The same things were measured in two ways. Each way mixes the same 11 hidden numbers, adds some noise and spreads widely along 7 directions of its own, which tell nothing about the thing.
In the rows, 128 means zero.
Some things both ways: the first way, then the second way.
[ 94 144 126 135 135 127 116 135 153 123 169 140 123 112 135 155 143 137
 152 122 152 114 168 121 121]
[164  99 124 121 160  92 181 159 113 197 136  97 107  53 156 166  75  78
 160 112  99 107 131 108 156 138 191 146 179]

[126 129 100  80 117 115  93 102 141 103 165 111  94 159 110 182 124 145
 131 117  97 133 153 156 129]
[154 166 149 105 143 128 101 131 101 132 158 116 139 111  77 195 158 116
 119 149 107 166 110 135 179  82 129 120  77]

[223 117 140 155 104 150 141 173 126 155 169 125 152 120 104 103 132 170
 116 131 182  91  82 133 161]
[108 156 149 110 175 108 142  61 110 148 146 122 175 165 132 112  90 183
 151 119 112  96 124 105 166 130 143 120 143]

[ 96 123 135 125 115 122 149 130 139 130 160 124 122 146 108 219 178 121
 118 111 101 107 182 154 107]
[157 165 124  88  91 108 125 147 117 120 108 107 115 122  88 162 206 127
 101 139 130 178 144 129 163  64 109 121  85]

[113 142 140 140 207 114  97  78  40 156 142 101 161 135 153  67 144 147
 133 150 147  49  90 136 179]
[124 129 133 149 119 122 164 136 126 129 127 111  99  91  96 144 125  88
 128 139 119 112 134 139 144 145 129 121 129]

[ 90 120  98 158 149 142  98 141  92 194 160 135 148 156 177 112 204 135
 126 173 117 117 147 114 164]
[106 105 115 129  85 142 192 135 152 140  93 139  93 126 147 129 152 121
 141 117 149 141 137 103 187 121 130 100 134]

[ 57 102 148 112 198  90 117 103 110  79  74 106 132 112 150 168 174 113
 118 119  98 118 143 137 120]
[130  98 122 140 187 140  57 116 120 132 160 139 161 134 116 110  77 139
 137 136 126 107  80 137 117 179 125 120 140]

[101 134 135 131 173 132 131  67 145  83 160 141 133 108 144 131 152 133
 154 113 170  63 124 152 121]
[129 159 143 136 128 140 137 128 122 121 123 134 136 132 119 105 134 130
 117 115 147 107 137 131 135 146 120 142 127]

[140 140 142  77  98 121 142 132 162  85 106 138  91 100  75 142  35  91
 120 136 139 154 113 138  85]
[106 126 163 192  72 159 138 143 175  97 141 112  87 108  97 191 152  63
  70 142 148 150 118 165 116 114 137  99  25]

[178 120 104  69  84 141 158 165  84 149 127  79 115 167  93 159  90 101
  89 167 110 144 134 126 151]
[175 131 136  86 185 100 101 133 125 174 120 109 174 140 165  96 113 149
 172  81 120  94 132 126 180 151 179 138 177]

[ 55 111 114  64 158 101 113  94 146 101 151 130 100 126 135 223 139 135
 156  99  90 109 187 139 116]
[149 161 138 143 168 132  98 136 151 139 123 127 144  92  98 116 113  99
 108 159 125 115 113 161 151 171 125  95 101]

[ 94 101 113  88 130 132 137 116 153 110 141 120 116 140 151 185 158 103
 136 133  90 143 164 151 127]
[141 148 154 135 131 146  96 154 163 131 111 149 124 117 136 116 126 113
 114 126 167 135 127 150 155 138 131 118 107]

[148 150 138 117  67 120 143 180 120 146 137 151 130 127  98 113  61  82
 117 175 131 134 126  95 133]
[150 109  91 136 115 126 177 149 148 121 123 104 108  88  51 148 141  69
  78 181 133 140 138  90 109 113 138 155 103]

[194 139 127 133 112 168 162 108 153 110 215 124 145  95 100 105  94 181
 166 107 158  81 105 138 126]
[131 123 125 145 124 129 104 128 159  98 115 137 121 150 127  78 131 134
 103 122 134 109 139 126  60 135 100 141 129]

[106 156 122 141 154 161 143 116 103 164 154 166 117 105 136  51 113 102
 138 188 219  76 102 110 140]
[ 71 142 123 158 105 149  95  88 101  98 155 144 151 192 150 153 135 161
 120 113 105 154  82 151 105 127  58  66  76]

[134 105 177 137 119  73 105 102 182  59  91 134 103 102  90 186 114 123
 111  87 106 155 106 192  82]
[170 107  77  85 122 129 145 143 111 147 117 130 127 119 102  90 160 138
 166 113 182 113 148  76 142 127 127 197 196]

[160 140 103 113  77 154 182 148 130 171 149 122 126 123  80 192 102 106
  99 166 159 132 170 137 107]
[101 110 132 177 111 150  94 130 120 110 170 125 114 112 147 166 112 109
  90 130 120 130  85 165  84 148 105  99  76]

[200 128  90 158 117 169 135 127 131 135 167 106 140 101  93 126 121 178
 118 131 183 141 107 130 107]
[100 113 131 136 139 142 108 117  89 100 135 155 129 156  75 111 115 149
 116 156 150 122 100 130 105 157  95 125 131]

[158 137 125 126 145 132 134 116 107 141 192 158 136  83  58  91  95 148
 126 165 206  63  71 156 147]
[157 108  37 111 113 130 165 145 116 129 100 120 149 161 104  56 166 104
 148 107 153  96 149  93 112 162 108 172 182]

[144 122 178 129 111 126 158 132 172  83  80 127  91 103  99 122 119 103
 115 136 102 162  99 161  94]
[156 172 153  86 144  89 137 134  96 149 135 113 135 125 101 149 127 115
 120 131 120 139 144 121 185  71 166 154 114]

[146 153 107  91  96 145 162 108 131 155 133 119  85 120  98 181  72  99
 133 146 145 145 158 114  87]
[126 132 122 142 118 111 162 147 143 127  73 118 107 114 112  86 133 112
 108 124 132 114 146 135 141 164 117 109 143]

[105 132 110 155 100 166 141 218 141 176 125 165 154 150 170 113 181  86
  93 194 172 134 167  89 148]
[111 107 132 149 140 165 161 128 132 161 136 156 120 101 187 136 102 130
 163 105 130 111 106 115 162 168 135 104 158]

[107 143 124 103 101 143 165 167 178  88 144 144 132 119 125 170 133  80
 129 146 155 123 179 108 114]
[161 125 146 142 153 150 101 174 144 139 129 142 123  89 146 143 113  95
 114 122 122 137 112 138 117 145 138 128 123]

[133 127 111 103  70 144 142 149 124 161 141 131 100 162 136 136  84  85
 116 164 124 152 147 122 130]
[135 130 109  80 120 124  99 111 121 126 115 137 154 172 131 108 162 190
 152 112 157 147 132 100 151 104 101 133 147]

[124 137 138 159 142 112 102 138 148 123 174 159 133  78  91 127 118 181
 144 115 178  96 120 131 119]
[138 121 101 131 131 133 133 142 101 130 145 132 117  98  85 161 131  97
 120 176 121 140 106 130 107 141 103 115 120]

[112 132 133 147 121 117 127 122  64 168 109 111 122 178 160 120 160  90
 106 166  90 116 133 111 149]
[151 140 107 117 156 104 156 116 102 159 139  96 149 102 122 135 115 123
 126 125  99 109 126 109 140 135 142 135 140]

[ 91 125 120 120 128 134  94  92 115 116 139 130 106 150 185  54  78 106
 155 147 101 148 106 122 138]
[148  92 127 165 102 143 147 164 170 145 137 120  88  76 148 147 115  72
 135 112 167 114 136 128  85 146 149 155 137]

[153 140 147 140 172  96 117  70  73 128 108  73 148 118 127 136 134 143
 128 134 109  97 116 143 148]
[130  82 134 109 146 104 123 134 115 140 137 111 119 118 137 139  99 141
 134 116 111 121 123 106 155 118 162 146 159]

[141 141 143 106 152 119 127  72 142 112 142 124 121  83  92 117  82 149
 150 136 129 111 105 174 123]
[112 119 149 126 142 116 132 109 117 151 160 126 126 136 169 129  89 128
 138  99 119  97 119 129 180 116 173 134 130]

[137 115 163 122  84 116 181 183 114 150  98 107  96 156  91 200 164  71
  80 160 109 141 155 148 131]
[135 171 105 105 118 108 135 134 119 126  99 132 141 146 104 124 150 128
 124 152 121 158 139 128 129 113  81 100 119]

[ 65 140 160 102 140 118 133 149 144  90  79 163 121 100 120  76  96  79
 119 177  95 139 115 124 110]
[169  57  64 137 111 152 126 176 169 136 125 125 100 110 146  98 156  74
 144  93 135 113 131  99 111 135 141 169 161]

[151 108 150 175 149  88 115  50 113 119  80 105  88 135 132 162 200 139
 113 131  89 137 106 175 119]
[109 129 129 130  86 153 116 133 122 120 131 136 133 150 190 154 162 155
 121  89 135 157 113 137 137 116 101 100 100]

Other things, the second way, with their names:
(145): [134 113  88  62  60 111 139 122 136  90  85 114 117 166  29 119 216 176
 111 166 207 184 166  70 161  58  98 166 125]
(250): [109 193 164 123 114 126 136 119 122 132 122 155 121 131  99 148 138 119
 105 176 175 146 122 167 183 118 123  73  61]
(204): [205 100  88  65 168 109 109 169  68 143 167  82 169 102  91 155 137 118
 132 120 100 125 134  78 125 107 167 230 181]
(62): [140  82  73 148 135 155 141 150 108 143 145 146 112 106 126 113 109  91
 162 109 122 112 108  96 109 158 106 163 181]
(491): [127 197 191  98 162 116 161 104 132 137 111 128 158 126 133 157 133 170
 116 158  90 139 146 122 169 109 137  82 108]
(84): [156 160 131  95 170 118 103 134 105 138 135 135 143 113  92 113 133 127
 118 160 123 117 123 136 166 130 133 126 126]
(806): [127 137 128  92 120 129 113 141 118 127  89 151 128 159 142  94 168 165
 128 112 150 144 128 132 189 127 115 100 135]
(747): [140  81 141 149 109 139 115 162 164 130 130 110 108 113 175 160 129 105
 126  92 123 136 122 136 103 129 149 125 122]
(537): [ 61 113  91 195 121 154 200  65 137 113 114 147 130 164 103  54  98 136
 130 138 157  62 114 115  83 220  82  96 144]
(783): [113  59 113 126 123 123 146 106 139 133 136 103 134 153 161 141 111 161
 154  84 103 125 122  78 120 117 144 142 166]
(340): [ 79 123 145 142 137 151  98  68 125 119 150 136 160 175 108 173 121 182
 141 134 121 161  76 123 156 125  95  67  84]
(720): [147 120 150 160 127 123  97 175 116 137 163 113 100  69 134 182  91  62
  76 132 123 140 100 162 102 120 154 140  80]
(637): [117  97 145 118 143 123  91 118 113 135 166 116 160 176 212 142 102 157
 152  65  91 110 110 134 142 120 162 128 139]
(147): [138 142 117  99 153 102 122 115  97 143 126 117 156 155 108 105 118 141
 152 108 119 115 131 114 174 125 133 145 154]
(545): [137 121 103 137 116 152 190 161 139 140  86 138 112  96 106 108 147  94
 125 142 161 120 139 114 155 174 127 124 150]
(118): [148  89 113 117 193 107  85 104 105 139 201  88 161 112 118 161  80 127
 133 136  54  98  96 107 115 123 160 154 139]
(201): [100 159 127 152 122 139  94 123 107 100 130 142 132 119  97 133 122 138
 107 162 124 146 105 163 112 164  52  87 104]
(72): [157  25 109 123 126 114 129 162 173 142 152  80 110  99 163 143 100  95
 146  99 123  99 142  95 126 123 206 187 174]
(327): [163  31  98 112  95 126 151 189 150 146 159  88  93  98 200 191 145  72
 134  79  79 142 136  88 135  69 201 176 145]
(211): [144 107 136 140 112 131 137 147 143 160 131 105 118 102 217 145 130 127
 149  48 117 118 128 125 138 129 153 132 145]
(669): [171 166 173 119 138 114 127 144 127 181 147 106 136  87 144 186 123 100
 154 105 158 128 132 155 162 119 177 130 108]
(243): [108 115  90 216 124 158 172 118 173 102 119 145  65  59  40  47  96  62
 116 176 162  53 138 125  60 218  70 150 159]
(676): [142  80  90 148  94 144 159 129 154 117 123 100 117 137 121 108 170 114
 154  85 146  96 148 103  84 152 122 165 163]
(628): [128  96 139 130 120 134 126 127 142 144 134 120 122 117 201 146 128 160
 147  83 122 120 121 121 112 137 135 114 150]
(738): [ 87 142 133 172 160 143 162  56 141 136 163 130 160 139 132 110  68 146
 119 142 131  73 109 110  98 174 128 113 116]
(506): [109 148 192 147 145 128 126  83 132 174 182 106 158 128 233 219  90 158
 155  67  82 134  95 140 145 105 162  77  85]
(674): [ 99 127 120 146 106 157 131 134 165  88  70 196  78 151  92  34 143 138
 119 144 170 124 144 113 128 143  63 123 151]
(405): [118 127 150 134 116 118 101 110 158  92 134 101 144 171 109 141 136 141
  77 127 115 144 129 124 104  87 132 127  71]
(509): [133 144 136 128 117 111  58 109 131 102 152  87 151 145 111 165 157 153
 102 119 105 156 112 151 101  98  94 110  71]
(74): [100 163 183 126 101 151 100 128 137 101 117 166 121 163 138 153 156 160
  87 137 157 177 114 147 142  90 106  82  58]
(644): [ 93 128 134 129 153 128  98  94 103 107 143 146 158 186 109 123  97 161
 146 138 102 130 103 131 121 141  93 101 136]
(760): [121  50 127 155  98 114 151 141 195 124 110  95  82 101 135 117  95 111
 125 109 151 111 153  97 112 128 161 164 162]
(423): [147 128 122 124 103 121 143 127 154 136 136  97 124 101 150 151 154 131
 116 121 137 123 144 119 109 114 137 134 114]
(683): [134 182 194 102 162  98  34 112  97 161 150 142 143 158 179 164 110 166
 136  78 102 169  85 169 193  65 133  78  72]
(128): [126 110 116 119 104 139 136 120 141 130 115 124 131 154 166 125 157 162
 144  72 128 144 132  92 151 102 118 137 140]
(417): [146 125 125 107 105 115 142 129 153 140 112 111 119 124 131 144 159 139
 158 111 143 143 150 108 137 102 124 131 144]
(609): [151  89 113 132 108 183 128 180 155 135 126 146 124 103 160 165 162 102
 129 127 159 154 113 120 119 147 136 121 123]
(570): [ 89 130 134 172  94 178 157 113 180 106 114 151 107 134 159 114 155 129
 106 117 128 124 124 128 141 143  98  81  91]
(797): [149 119 122 146 120 126 179 123 179 162 124  92 126 100 184 119 132 111
 149  71 125  87 155 105 137 138 165 145 149]
(380): [125 121 137 158 127  94 204 138 137 148 123 100  90  71 127 119  78  78
 116 141 125  73 157 130 101 163 161 142 156]
(600): [129 158 114  81 109 130  90 120 102 117 124 138 130 134 109 137 188 178
 121 136 133 174 122 117 199  79  82 113 105]
(196): [135 144 168 130 139 134 117 148 128 122 116 133 112  86  97 139 121 131
 113 142 140 138 130 134 155 137 122 131 130]
(138): [170  64 110 102 175 113  99 151 110 156 153 101 149 110 144 114  96 131
 163 104 126  83 120 112 119 169 177 176 201]
(71): [ 99 189 137 149 143 127 180  96 108 124 131 146 130 119  90 126 101 115
 103 174 103 118 127 124 127 135  93 100 104]
(773): [152  97  85 101 170 125 149 114 133 147 119 128 143 119 123  71 114 154
 146 124 118  93 135  62 133 148 135 167 198]
(162): [138 147 130 139 104 125 164 131 150 151 146  90 116  82 126 185 146  81
 119 131 125 134 134 138 178 108 154 111  81]
(736): [119 177 171 105 159 103 131 106 104 142 116 152 144 164 142 113  97 162
 146 107 102 132 135 118 160  98 123 121 145]
(336): [119  88  99 128  87 132 133 141 145 127 132 121 118 135 184 129 149 130
 135 114 147 117 129 138 106 144 125 108 134]
(550): [133 132 139 127 161 109 109 115 119 132 120 127 124 125  97  93 109 142
 143 123 121 102 128 127 135 147 117 131 158]
(367): [100 138 157 130  81 143 100 150 125 105 122 146  94 132 130 199 171 127
 117 141 117 202 104 165 168  89  85  59  67]
(639): [114 136 142 165 132 144 101 136 137 127 158 143 128 111 129 132  87  92
 117 153 167 103 108 176 111 174 128 110 100]
(408): [ 94  98 120 120  55 143  78 135 141  79 100 149 100 181 143 126 190 179
 132 100 153 183 126 133 124  93  56 101 118]
(522): [100  86 129 158 121 124 120 101 132 121 167  87 121 124 146 152 108 131
 115  98  93 107 105 128 137 128 143 124 109]
(365): [140 127 122 132 144 131 149 141 121 146 115 135 121 104 155 108 122 122
 148 113 110 103 131 127 124 165 118 120 168]
(186): [150  36  60 141  95 137 181 169 188 142  92 118  87 116 158  72 145  76
 168  88 143  90 157  90 118 160 150 159 202]
(632): [119 116 118 109  50 148  94 152 157  87  79 151  92 157 121 143 221 163
 117 126 167 207 129 128 128  81  56  88  95]
(412): [142 163  98 117 158 108 141 111 102 152 123 129 154 124 122  97 109 138
 132 131 113 113 126 107 115 142  98 131 153]
(662): [136 118 107 145 106 121 193 156 123 117  95 111 111 104  87 112 132  97
 110 138 145 111 158 107  79 164 114 162 164]
(729): [126 179 148 133 185 123 133  94 101 160 158 145 153 114 140 115  66 135
 133 124 106  96 114 116 153 134 133 136 137]
(465): [140 186 110  54 137 116 108 118  98 120  73 183 157 198  85  48 181 191
 147 157 184 139 147 117 163 121  76 113 153]
(248): [198 138 119  84 163 103 160 171 107 172  81 123 117 100  92  84 154 100
 184  96 136 101 162 108 184 144 156 169 210]
(635): [106 103 111 145  55 164 161 155 185 101  72 161  96 155 143 127 181 125
 140 130 171 170 145 121  90 134  72  87 129]
(580): [138 169 144 182 116 116 156 131 121 145 168  76 105  58 116 187 126  48
 101 122  94 102 120 176 120 139 139 111  64]
(124): [145  81 115 118  55 115  90 183 159 107 106 108  72 116 113 175 194  99
 148 123 143 185 140 154 119  89  98 110 118]
(827): [115 123 110 151  45 150 184 168 162 108  74 137  75 119 125 126 191  88
 115 125 167 150 152 141 135 136  94  97 110]
(29): [151 138 103  85 169 110  97 148  93 116 105 164 140 160  63  62 114 131
 135 157 128 128 138 101 133 124 101 168 181]
(577): [133  90 104 127 102 119 186 139 152 142 100 126 107 132 131 112 114 112
 168 106 155 124 160  80 106 125 132 167 189]
(307): [128 126 147 151 111 127 155 149 126 124 134 117  93  97  88 163 133  77
  96 151 136 130 126 140 126 123 147 128  91]
(253): [132 154 111 114 127 131 169 116 141 107 121 142 129 126  72 102 151 123
 103 196 148 109 157 103  96 128 109 137 126]
(439): [132 127 175  71 148 114 106 117  85 139 150 107 167 171 144 192 150 178
 146 103 104 154 113 128 208  85 179 112 111]
(557): [152  84 101 111 128 111 136 163 117 147 132 112 121 112 188 121 118 117
 158  92 104 105 140 117 114 142 145 155 193]
(195): [118 101  84 134  79 151 129 145 154  86  97 147 114 168  62 123 178 108
 121 169 170 167 128 121  85 127  71 110 111]
(202): [155 166 160 151 169 129 143 147 129 168 142 120 132  59 134 156  91  80
 124 141 120 104 119 160 141 172 156 107 117]
(76): [107 174 145 152 152 148  99  82 120 136 159 143 161 138 141 127 107 157
 110 131 139 113  90 147 126 153 104  89  81]
(215): [149  77 131 132  67 121 128 171 154 129 152  75  84  87 150 206 156  85
 107  89 131 162 137 119 143  61 174 168  93]

Some of these things the first way, each followed by its name:
[149  77 157 139  75  93 127 132 163 120  62 116  69 135 105 215 124 123
  96  98  45 218 130 166  68] : (145)
[175 100 133 162 126 117  84  78 105 126 134 101  90 128 121  69 110 177
 137 124  74 171  51 158 128] : (465)
[160 145 116 106  70 117 133 143  93 136 208  97 149 169  95 160  78 156
 122 127 101  83 168 136 168] : (253)
[ 91 149 155 119 132 115 155 111 129 110 115 130 129 138 139 171 140  59
 118 141 147  90 160 136 117] : (211)
[ 59 132 157 107 130  86 111  78 148  81  99 160  89 123 151 149  75  61
 145 116 116 131 135 134  88] : (76)
[111 124 118 107  98 116 134 125 134 111  95 108  83 141  95 222 103  92
  94 114 123 172 166 135  64] : (537)
[117 123 138 111 181  54  41  59 103  80 105 105  91 128 137 154 111 133
 144  92 132 122  95 138 132] : (340)
[147 129 165 158 128 110 124 131 155 126 132 148 121  88 105 141 122 135
 136 112 156 124 105 140 103] : (632)
[ 95 156 183 132 155  61 113  84 123  45 115 105 118 142 155 182 152 131
 154  72 110  52 168 119 139] : (491)
[117 126 105 103  88 151 124 157 137 172 177 159 108 116 113  97  42 110
 139 166 151 154 121 124 125] : (250)
[247 119 108 148  55 143  84 115 149 139 153 112  57 169 135  89  95 178
 141 122 114 180  73 128 140] : (506)
[204 115 178 142 156 111 112 134  76 168 102 100 121  86  75  54  76 180
 113 147 141 119  26 164 157] : (124)
[123 139 103 126 183 129 102  28  42 181 164  78 129 156 168 105 140 137
 149 155 120  84 118 154 173] : (408)
[200 104 116 149 133 172 142 144 126 169 155 127 124 109 104  89 164 176
 119 157 163 122  70 150 147] : (147)
[ 78 100 136 117 149 106 135 164 104 100 128  95 133 138 104 206 194 116
  92 124 115 118 166 146 131] : (195)
[107 157  59  97 117 155 103  76  99 146 177 102  89 179 181 126 108 131
 161 150 116 128 179  91 142] : (783)
[129 138 104 172 101 177 134 147 114 177 157 143 133 155 192  71 139 137
 139 156 144 120 140  76 137] : (628)
[ 71 108 155  91 142 107 154 128  96 124  69 118 114 121 129 133  92  63
  99 171 111 136 133 152 130] : (639)
[188 135 116 148  80 176 178 162  89 204 166  98 142 152 123 112 113 140
 111 163 135 119 137 118 147] : (380)
[ 70 124  90  82 140 149 164  76 116  94 180  85 114 171 161 213 182 127
 152 109  71  94 214 125 123] : (405)
[147 118 124 135 139 111 118  95 142 130 165 116 108 109  79 206 166 173
 127 107 134 117 138 178 111] : (827)
[131  85 137 101 128  80  87  91 127  68 142  73  98 169 118 220 147 129
 114  70  82 144 129 194 128] : (669)
[186 136 122 109 100 135 115 123 138 141 215 144 132 136 108 123  84 165
 152 115 158  73 107 142 157] : (797)
[110 164 147 148 136 153 154 153 146 127 122 167 135  83 119  40 132 149
 139 199 126 100 129 108 142] : (327)
[208 123  89 120 135 146  77  99  63 139 170  53 127 181 118  83 131 171
 114 138  99 139  68 149 169] : (248)
[204 107 125 131 129 126 109  76  87 163 123  72 118 139 154 103 105 166
 146 130  74 152  83 139 156] : (760)
[ 92 102 159 122 141  91 105 123 156 123 114 157  93 120 120 169 157 147
 128 115  88 124 133 162 117] : (162)
[112 134 121 131 116 143 158 145 123 177 181 158 135  92  95 140  96 163
 131 150 167  85 159 131 129] : (336)
[145 142 112 105 117 142 129 125 102 141 123 110 105 144 124  95  94 175
 130 157  79 124 135 108 146] : (118)
[165 121 188 143  96 109 145 184 180  93  72 162 104  85  88 122  92 106
 106 127 162 147  86 125  97] : (202)
[143 111 114 135 129 140 123  81 132 149 144 117 107 137 140 138 162 159
 139 140  75 141 127 161 129] : (215)
[ 54 122 187 119 186  86 135  56  73  95  45 108  91 148 172 122 138  77
 127 122  73  96 114 133 114] : (509)
[136 116 185 137 122 124 162 174 138  76  49 124 118 124  93 132 133 102
  65 120 135 130  99 143  90] : (676)
[185 117 122 102  91 152 170 183  96 172 103  96 137 135 106 109  98 141
  93 188  91 147 126 120 165] : (72)
[ 99 175 111 102 159 146 149 153  53 139 151 124 173 131 131  75  90  89
 112 191 223  41 140  79 174] : (439)
[163 138 155 133 127 162 140 135 146 138 146 145 129  90 124  40  83  87
 150 162 170 139  50 136 124] : (683)
[115 138 143 114 127 107 151  63 165  79 114 119  96  89  99 186 102  94
 145 123 110 151 145 163  75] : (720)
